Every row belongs to one group in each of 4 separate groupings. Each group adds its own fixed numbers to the row, and there is some noise. The rows also spread widely along 16 directions, which tell nothing about the answers.
Known rows, each followed by its group in each grouping:
[-.01 .08 -.27 .26 .24 .11 .10 .13 .38 -.04 -.09 -.05 -.04 -.16 -.03 .20 -.08 .03 -.09 .31 .18 .01 -.48 .25 .21 .11 -.05 .21 .21 .15] -> q589 (1) q944 (1)
[-.11 -.06 .17 .10 .15 -.22 -.02 .09 .18 -.10 -.05 .08 -.45 .05 -.19 .02 -.11 .05 -.05 -.19 .05 -.08 .25 -.06 .11 .07 -.10 .18 -.15 -.03] -> q589 (0) q775 (1)
[-.07 -.16 .16 -.36 .10 -.05 -.07 -.01 -.12 .07 .25 -.18 .09 -.12 -.11 -.04 .02 .13 -.05 -.21 .00 -.02 .22 -.19 -.16 -.49 .05 .07 -.23 -.07] -> q712 (2) q775 (0)
[.39 .18 .17 -.05 .21 .05 .02 .21 -.11 .00 -.01 .05 .27 .36 -.09 .10 -.11 .15 .22 .17 .16 .08 -.06 -.11 .14 .17 .15 -.05 -.01 .15] -> q584 (0) q144 (0)
[-.06 -.11 .07 -.04 .05 .05 -.15 .04 -.03 .10 .21 -.08 .23 -.21 .05 -.11 .11 -.12 -.10 .04 -.12 -.03 .05 -.15 -.10 -.25 .08 .03 -.19 -.01] -> q393 (1) q144 (2)
[-.34 -.17 -.16 .02 -.05 -.13 -.26 -.19 .09 .21 -.01 .07 .21 -.44 .10 .10 -.02 -.08 .03 -.05 -.03 .02 -.19 -.04 .02 -.21 -.06 .06 .01 -.10] -> q712 (2) q578 (2)
[.31 .15 .33 -.12 -.05 .02 .20 -.02 .00 -.08 -.16 .26 .21 .28 -.17 .06 -.28 .24 .08 -.17 -.19 -.11 .11 .03 -.14 .17 -.04 -.24 .05 -.05] -> q101 (0) q875 (1)
[-.07 -.12 -.30 .34 .04 .06 -.13 .13 -.21 .26 -.08 -.14 .29 -.34 .22 -.02 .04 -.27 -.06 .09 .26 -.11 -.10 .05 -.09 .23 -.32 -.06 .32 .14] -> q393 (1) q944 (0)
[-.20 -.14 .33 -.07 .43 .02 -.08 -.05 -.31 .13 -.11 .07 -.01 .08 -.12 -.01 -.04 -.06 -.15 -.22 .19 -.17 .41 -.15 -.14 -.10 -.09 -.05 .27 .27] -> q584 (0) q578 (0)
[-.15 -.14 .20 -.04 .28 .07 -.25 .17 .08 .11 .00 .17 -.09 -.11 -.03 .01 -.03 -.09 -.19 .03 .03 .03 .18 -.09 -.20 -.13 .22 .13 -.04 .21] -> q961 (2) q875 (2)
[-.04 .05 .17 .12 -.03 .00 .15 -.10 -.19 .27 -.04 -.27 .35 .19 -.17 .09 .01 -.02 -.05 -.07 .15 -.02 .11 -.05 -.02 .30 -.21 -.14 .10 .15] -> q961 (0) q578 (0)
[.12 .07 .06 -.21 .09 .19 .12 .06 -.01 -.20 -.01 .14 -.31 .07 -.05 -.06 -.15 .13 -.26 .07 .10 .12 .04 .14 -.32 -.16 .09 .02 .24 .07] -> q101 (0) q875 (2)
[.20 .22 -.12 .21 .26 .02 .09 .24 -.12 -.12 .02 -.05 -.31 .12 -.03 -.08 -.08 -.04 .02 .19 .30 -.08 -.12 .00 .05 .31 -.25 .19 .08 .06] -> q584 (1) q144 (2)
[-.34 -.16 .31 -.30 -.06 -.24 -.24 .27 .16 .34 -.08 -.02 -.25 -.10 -.24 .26 -.35 .17 .04 -.21 .19 .18 .21 -.10 -.22 -.05 -.20 .21 -.09 -.04] -> q712 (2) q775 (1)
[-.31 .10 .19 .21 .04 -.29 -.09 -.19 .12 -.06 -.06 .04 -.21 -.16 .24 -.02 -.18 -.06 .16 -.13 .00 -.04 -.14 -.09 .12 .14 -.55 .03 -.11 -.16] -> q961 (1) q944 (2)
[.10 .12 .31 -.25 .17 .00 .07 -.01 -.14 .10 .05 -.08 -.07 -.03 -.11 -.03 -.27 .08 .03 -.07 .15 -.15 .13 -.11 -.28 -.04 -.19 -.08 .04 -.02] -> q584 (1) q875 (0)
[.00 -.05 -.02 -.05 -.14 .02 -.07 -.01 .02 .15 -.06 -.02 .33 .13 -.32 .15 .11 .01 .04 -.09 -.11 -.15 -.10 .03 .09 .00 -.02 .06 -.01 -.13] -> q961 (1) q875 (0)
[-.04 .26 .07 -.08 -.16 -.17 -.06 -.12 .36 .23 -.06 -.22 -.01 .11 -.33 .31 -.13 .10 .33 .28 .12 .13 -.32 .01 .55 .09 .23 -.16 -.12 -.09] -> q584 (0) q875 (2)
[-.06 .21 .18 -.19 -.31 -.03 .08 -.19 -.22 .38 -.09 .04 .08 .05 -.06 -.05 -.23 -.16 -.01 -.14 -.25 -.17 -.02 -.02 -.38 .20 -.08 -.22 .01 -.10] -> q584 (2) q144 (0)
[.05 .11 .26 -.20 .01 -.07 -.12 .07 -.27 -.02 -.15 .08 .05 .19 -.06 .01 -.05 -.06 .21 -.04 -.13 -.16 .17 -.06 .14 -.10 .00 -.28 .17 .00] -> q589 (2) q875 (0)
[.13 .03 -.09 -.10 .16 .04 .20 -.01 .33 -.14 -.06 .14 .01 -.17 -.15 .13 -.21 .25 -.07 .00 -.04 -.14 -.19 .23 .01 -.18 -.07 .06 .14 -.07] -> q393 (0) q775 (1)
[.31 -.04 .00 .38 -.09 .00 -.07 -.13 .32 -.20 .01 .46 .18 -.15 .07 -.26 .10 -.14 .01 .18 -.22 .00 -.05 -.06 -.14 .18 .07 .03 -.05 -.19] -> q584 (0) q578 (0)
[.18 -.13 -.32 -.01 .21 .13 .01 -.03 -.05 -.03 .21 -.10 .25 -.34 .13 -.07 .11 .01 -.17 -.01 .05 -.11 -.01 -.01 -.02 -.28 .40 .01 -.15 .13] -> q961 (0) q875 (0)
[-.11 -.03 .16 .12 -.17 -.15 -.10 -.09 .16 .03 -.02 -.01 .08 -.13 -.10 -.10 .12 -.16 .12 -.04 -.21 -.20 .14 -.08 .11 -.08 -.12 -.17 -.04 -.20] -> q961 (2) q944 (2)
[-.04 .14 -.10 .00 .02 .14 .06 .02 .10 .10 -.04 -.17 -.09 -.10 .00 .03 -.01 -.16 -.11 .39 .04 .02 -.25 .16 .10 -.11 .26 -.17 .30 .17] -> q589 (0) q944 (1)
[.16 -.04 -.42 -.02 .27 .12 .11 -.04 -.15 -.13 .12 -.04 -.02 .07 -.25 .05 .12 .18 -.11 .05 .28 -.03 -.20 .07 .15 -.16 .14 .27 .11 .01] -> q712 (0) q578 (2)
[.10 -.04 .09 -.13 -.14 .03 .10 -.12 -.33 -.25 -.03 -.01 .39 .32 .07 -.06 .18 .08 .06 -.25 -.15 .01 .20 .00 .10 -.14 -.18 -.18 .13 .00] -> q584 (1) q578 (0)
[-.34 -.16 -.18 -.25 -.06 -.05 -.06 -.17 -.09 .06 -.13 -.07 .18 -.09 .01 .25 -.06 .15 -.03 -.22 .12 .11 -.19 .14 .11 -.37 -.19 .00 .29 -.02] -> q712 (0) q875 (1)
[.15 -.26 -.04 .10 .19 -.03 -.08 .15 .14 -.32 .08 .28 .03 .00 .14 .03 .00 .29 -.06 -.13 .18 .35 .20 -.07 .02 -.07 .12 .30 -.15 .14] -> q712 (0) q578 (2)
[.10 -.01 .09 -.02 -.09 -.02 .04 -.28 -.29 -.05 -.13 .25 .14 .38 -.13 -.02 .01 .07 .08 -.18 -.03 .04 .13 -.05 -.01 .10 -.07 -.12 .21 -.06] -> q712 (0) q578 (0)
[.04 .08 -.03 .12 -.16 -.21 .02 .07 .14 .03 .00 -.15 -.05 .00 -.14 .04 -.07 .05 .15 -.01 .11 -.01 -.09 -.04 .16 .22 -.24 .06 -.18 -.17] -> q584 (0) q875 (1)
[-.23 -.21 -.09 .30 .09 .07 -.14 -.41 .08 -.07 -.05 .21 .18 -.23 .50 -.05 .05 -.12 -.21 -.08 .12 .40 .04 .00 -.08 .03 .03 -.06 .16 .25] -> q584 (1) q875 (0)
[-.10 .06 .01 .09 -.10 -.09 -.15 -.16 .00 -.07 .01 .07 -.17 .11 .13 -.10 .09 -.11 .07 .12 -.07 .21 .04 -.07 .21 -.03 .15 -.14 -.05 .01] -> q712 (2) q775 (2)
[.05 .03 .14 .12 .22 -.13 -.08 .12 .47 -.22 -.05 .33 -.63 -.12 .04 -.01 -.31 .11 -.02 .09 .15 .25 .13 -.03 -.02 .16 .10 .22 -.13 .05] -> q961 (2) q875 (1)
[-.32 -.05 .09 .06 -.31 -.09 -.18 .19 .12 .04 -.39 .12 -.07 .16 -.05 .18 .00 -.13 .01 -.06 -.15 .00 .04 .23 .19 .15 -.34 -.06 .29 .01] -> q393 (1) q775 (0)
[.09 -.10 .06 .10 .01 .06 -.15 .06 .00 -.22 -.03 .17 .21 .05 .19 -.12 .16 -.10 .01 .08 -.07 .15 .15 -.02 .01 -.11 -.02 -.14 .20 .06] -> q584 (1) q775 (1)

New rows. What belongs after each?
[.03 .11 .03 -.14 -.15 -.04 .12 .13 -.16 -.04 -.04 -.07 -.21 .10 -.05 -.02 -.16 .05 -.03 -.11 -.02 -.07 .06 .08 -.09 .13 -.27 .06 -.01 -.06] -> q393 (1) q578 (0)
[.11 .08 -.02 -.32 .15 .03 .26 .04 .23 -.14 .06 -.19 -.15 -.21 .13 .15 -.35 .36 -.01 .02 .16 .15 .01 .16 .14 -.29 .21 -.14 .00 .20] -> q393 (0) q944 (1)
[.00 .04 .09 .01 .00 -.02 .05 -.16 .07 -.01 -.10 .05 -.03 .02 -.06 .07 -.13 .10 .12 .01 .14 .04 .03 .04 .07 .01 -.13 -.18 .27 -.02] -> q712 (1) q944 (2)
[-.34 -.19 .10 -.11 -.13 -.15 .05 -.09 .21 .18 -.16 -.01 .08 -.14 -.30 .26 -.16 .18 -.15 -.45 -.06 -.13 .09 .09 -.06 -.04 -.24 .16 -.06 -.09] -> q101 (0) q578 (0)
[-.11 -.25 .06 .02 -.35 .00 -.09 -.08 .52 .01 -.09 .06 .20 -.16 -.18 .08 .10 .02 -.01 .13 -.05 .26 .00 .13 .02 -.21 -.03 -.10 .28 -.16] -> q393 (0) q944 (1)
[.02 -.05 -.01 .00 -.01 -.16 .00 -.18 .23 .16 -.06 .19 .17 .03 -.28 .27 -.21 .28 .12 -.19 .06 .05 -.19 -.02 .09 .20 -.10 .25 -.21 -.17] -> q393 (0) q578 (0)
[.12 .04 .13 -.11 -.08 .07 .17 -.13 .03 -.24 .00 .06 -.20 .36 -.27 -.07 .08 .13 -.12 -.13 -.14 .01 .21 .06 .01 -.07 .07 -.02 .00 -.08] -> q101 (1) q775 (0)
[.21 .06 -.10 .04 -.63 -.08 -.01 .24 -.06 -.09 -.07 -.08 -.26 .15 .10 -.14 .04 -.10 .08 .16 .00 .30 .28 .07 .06 .26 .18 -.22 .06 -.01] -> q712 (0) q578 (0)
[-.10 .03 .04 .08 -.24 .11 .17 -.27 .10 -.14 .11 .00 -.03 -.04 .05 -.21 .17 -.13 -.32 .07 -.24 .13 -.05 .10 -.29 -.08 -.09 .03 .06 -.08] -> q589 (2) q578 (2)
[-.06 -.15 .08 -.18 .01 .01 .03 -.05 .04 -.21 -.03 .02 .19 -.18 -.15 -.06 .10 .06 -.05 -.15 -.10 -.27 .05 .10 -.05 -.49 -.38 -.06 .31 -.22] -> q393 (0) q875 (0)
[-.02 -.11 -.07 -.12 .10 .04 -.14 -.09 -.12 -.12 -.10 .40 -.05 .07 .13 -.02 -.04 .04 -.02 -.17 -.14 .05 .00 .00 -.03 -.21 .22 .04 .07 .05] -> q712 (2) q944 (0)
[.07 .03 .18 -.19 .13 .18 -.14 .22 -.10 .12 .03 .13 .21 .11 .01 .05 -.10 .04 -.11 .20 .00 .10 -.16 -.04 -.26 -.13 .20 .04 .01 .16] -> q712 (0) q875 (2)
[.07 .09 .07 -.09 -.14 .12 .12 -.01 .09 .03 -.08 .01 -.09 .15 -.05 .03 -.15 .06 -.14 .15 .05 .25 .00 .14 -.13 .10 .10 -.12 .18 .11] -> q393 (0) q875 (1)
[.29 .02 -.07 .02 -.12 .05 .11 .22 .05 -.19 .03 .20 .33 .01 .08 -.12 .05 .05 -.06 -.14 -.51 -.25 .03 .10 -.07 -.02 .07 -.01 -.27 -.05] -> q393 (2) q775 (1)
[.07 -.16 .04 -.09 .06 .01 -.05 .12 -.09 .31 .18 -.17 .27 -.20 .01 .11 -.16 .11 -.11 -.21 .20 .10 .19 -.13 -.36 .09 .04 .13 -.27 .11] -> q961 (1) q775 (0)
[-.23 .03 .01 -.05 -.21 -.23 .08 -.44 .18 -.04 -.12 .23 -.35 -.17 .21 .02 -.36 .13 .05 -.27 -.08 .14 -.06 .05 -.05 .02 -.12 -.11 -.01 -.17] -> q712 (0) q944 (1)
[.42 .01 .19 -.02 -.20 .10 .17 .02 .00 -.10 .13 .18 .41 .07 .02 -.17 -.03 .10 -.08 -.18 -.46 -.07 .30 -.09 -.27 .10 .32 -.16 -.36 -.01] -> q101 (1) q578 (1)
[.06 -.31 -.23 -.09 -.16 .17 -.13 -.19 .17 -.07 -.20 .52 -.09 .00 -.06 .04 .00 .06 -.17 -.11 -.04 .26 .15 .19 -.18 -.13 .45 .00 .34 .03] -> q393 (0) q944 (0)
[.15 .03 -.19 -.16 .33 .01 .06 -.10 -.40 .00 .18 -.17 -.26 -.14 -.02 -.17 -.05 -.03 .01 -.08 .17 -.28 .22 -.14 .07 -.23 .19 -.12 .00 .04] -> q393 (1) q944 (1)
[.04 -.08 -.35 .27 .35 -.02 .09 -.04 -.15 -.27 .25 -.13 -.09 -.13 .14 -.14 .14 .09 -.16 .01 .39 .08 -.24 -.07 .02 -.05 -.37 .44 -.05 -.02] -> q712 (0) q578 (0)
[.04 .04 -.06 -.06 .04 .20 .03 .28 -.13 .18 -.04 -.19 .03 .25 -.21 .07 .08 -.09 -.17 .16 .07 .02 .02 .08 -.03 .06 .23 .01 .15 .27] -> q961 (2) q944 (1)
[-.50 .19 .14 .01 .26 -.21 -.12 -.25 -.10 -.01 -.05 -.20 -.44 .26 -.15 .06 .09 -.13 .08 .11 .16 .00 -.20 -.10 .55 -.14 -.23 .06 .04 .02] -> q584 (0) q578 (2)
[-.20 -.12 -.13 -.21 .20 .07 -.13 -.16 -.14 .14 .14 -.14 .13 .02 -.12 .09 .13 .05 -.08 -.01 .11 .09 -.25 -.06 .06 -.38 .06 .20 -.04 .00] -> q393 (2) q944 (0)
[.17 .22 .29 .05 .24 -.04 .06 .02 -.16 .01 .13 -.22 -.05 .14 -.18 -.09 -.02 -.03 .09 .23 .21 -.14 -.08 -.18 .02 .06 -.23 -.06 .03 -.05] -> q589 (0) q875 (0)
[.08 .00 -.19 .15 .11 .00 .03 .12 .06 -.09 .24 -.32 .01 .06 .04 .08 .13 .12 -.01 .10 .22 .21 -.16 -.06 .28 .04 .11 .25 -.34 .10] -> q589 (1) q944 (2)
[-.10 .13 -.12 .18 .12 -.06 .00 -.13 -.02 .09 -.20 .06 -.18 -.04 .00 .03 -.10 -.17 .06 -.04 -.01 -.30 -.09 .06 .24 .18 -.03 -.10 .12 .07] -> q584 (1) q944 (0)
[-.23 -.03 -.15 -.20 -.21 -.06 -.15 .17 -.39 .15 -.08 -.05 -.12 .03 .00 -.05 .04 -.17 -.03 -.20 -.17 -.24 -.05 .02 -.08 -.14 -.13 .06 .01 -.09] -> q712 (2) q944 (0)
[.45 .09 -.08 -.12 .10 .16 .04 .23 -.04 -.11 .22 -.03 -.14 .04 -.20 -.18 .01 .03 .05 .37 .13 -.03 -.10 -.07 -.16 -.16 .16 .07 .09 -.13] -> q712 (1) q944 (1)
[.11 .14 -.07 .02 -.17 -.18 .23 .03 -.10 -.04 -.12 .00 -.22 .02 -.10 -.08 -.16 .00 .03 -.30 -.25 -.43 .25 .09 .12 .20 -.11 -.20 -.13 -.10] -> q393 (0) q775 (1)
[.07 .06 -.24 .42 -.15 .16 -.09 .22 .39 .11 -.08 -.03 .22 -.12 -.12 .08 .19 -.22 -.11 .57 .06 .12 -.44 .21 .05 .28 .04 .10 .23 .06] -> q589 (2) q875 (2)
[-.05 .10 .08 -.07 -.26 -.13 .06 .04 -.06 -.06 -.22 .00 -.03 .11 -.04 .09 -.10 .03 .12 -.22 -.21 -.15 .14 .11 .24 .11 -.14 -.18 .03 -.04] -> q101 (1) q578 (0)
[-.37 .06 .15 -.03 .25 -.07 -.39 -.14 .09 .47 .06 -.07 .00 -.14 -.12 .16 -.08 -.16 .04 .30 .13 .12 -.32 -.20 .13 -.07 .14 .08 -.16 .08] -> q393 (2) q875 (2)
[.05 .05 .02 .01 .15 -.03 -.13 .06 -.02 -.13 .10 .08 -.26 .22 -.37 -.15 .27 -.16 .03 .15 -.12 -.21 -.10 -.14 .19 -.17 .09 .25 -.09 -.22] -> q589 (2) q144 (0)
[-.17 .00 -.09 .13 .24 .00 .07 -.16 .35 .03 .05 -.11 -.31 -.36 -.08 -.04 -.07 -.08 -.17 .15 .12 -.06 .00 .04 .16 -.10 .07 .04 .06 .08] -> q393 (1) q144 (1)
[.00 .05 .09 .05 .31 .00 .16 .02 .14 -.02 .17 -.31 -.08 -.06 -.06 .02 -.04 .09 -.11 .10 .22 .11 .07 -.07 .15 -.07 .07 .08 -.10 .20] -> q589 (2) q144 (1)
[.01 .01 -.15 -.03 .00 .01 -.34 .18 -.37 .20 .04 .10 -.28 -.10 -.04 -.12 .03 -.32 -.02 .26 .18 .04 -.02 -.13 -.29 .04 .08 .11 .21 -.05] -> q589 (2) q578 (2)
[.22 -.06 -.18 .22 -.31 .17 .29 -.22 .11 -.32 -.02 .11 .22 .12 -.04 -.18 .22 .02 -.17 .03 -.15 .12 .05 .19 -.09 .05 -.14 -.09 .34 -.10] -> q712 (1) q578 (1)
[.10 .05 -.22 .12 -.05 .03 .22 -.04 .13 -.27 -.12 .07 .11 .18 -.08 .09 .06 .18 -.05 -.14 -.08 -.04 -.18 .24 .20 .11 -.18 .13 .05 -.04] -> q961 (2) q875 (0)
[.10 -.06 -.11 .00 -.11 .05 -.03 .18 -.04 .09 -.02 -.05 -.05 -.04 -.05 -.04 .00 -.06 -.07 .06 .08 .00 .09 .06 -.07 .05 .12 -.03 .06 .06] -> q393 (0) q944 (0)
[.27 .11 .16 .24 .30 -.07 .21 -.05 .29 -.07 .05 .03 .21 -.27 -.09 -.07 -.13 .10 .09 .05 -.07 -.34 .09 -.05 .16 .13 -.09 -.10 -.13 .02] -> q393 (2) q578 (0)
[.30 -.15 -.10 .20 -.04 .05 -.07 .07 .10 -.16 .00 .24 .11 .01 -.08 -.06 .14 -.02 .00 .01 -.06 .02 .21 -.02 .06 .12 .27 .06 .00 .01] -> q589 (1) q578 (0)
[-.24 -.06 .00 -.02 -.39 -.15 -.09 -.17 -.05 -.02 -.23 .13 .09 .04 .13 .06 -.02 -.03 .07 -.30 -.22 .00 .04 .10 .11 .02 -.24 -.16 .10 -.11] -> q712 (1) q875 (0)
[-.11 .16 -.19 .08 -.19 .03 .17 -.11 .05 .03 -.11 -.04 -.01 -.14 .02 -.07 .01 -.16 -.15 .00 -.34 -.31 -.12 .23 .06 -.01 .01 -.20 .07 .01] -> q712 (2) q775 (2)
[.08 -.01 .07 -.21 -.20 .05 .01 -.24 .06 -.21 .12 .09 .06 .32 -.21 -.03 .15 .18 .00 -.06 -.19 .19 -.07 .00 .05 -.22 .04 .08 -.15 -.25] -> q393 (1) q875 (2)
[-.12 -.11 -.11 .13 .04 .02 -.18 .14 -.22 .15 -.02 .06 -.07 -.10 .05 -.09 .05 -.23 -.18 -.04 .01 -.10 .05 -.05 -.18 .14 -.11 .20 -.02 .07] -> q393 (1) q578 (0)
[-.10 -.01 .03 .17 .17 -.17 .21 -.26 .16 -.10 -.07 -.03 .11 .22 -.43 .14 .10 .19 .03 -.32 -.01 -.29 -.06 .00 .39 .10 -.31 .23 -.17 -.13] -> q584 (0) q578 (0)
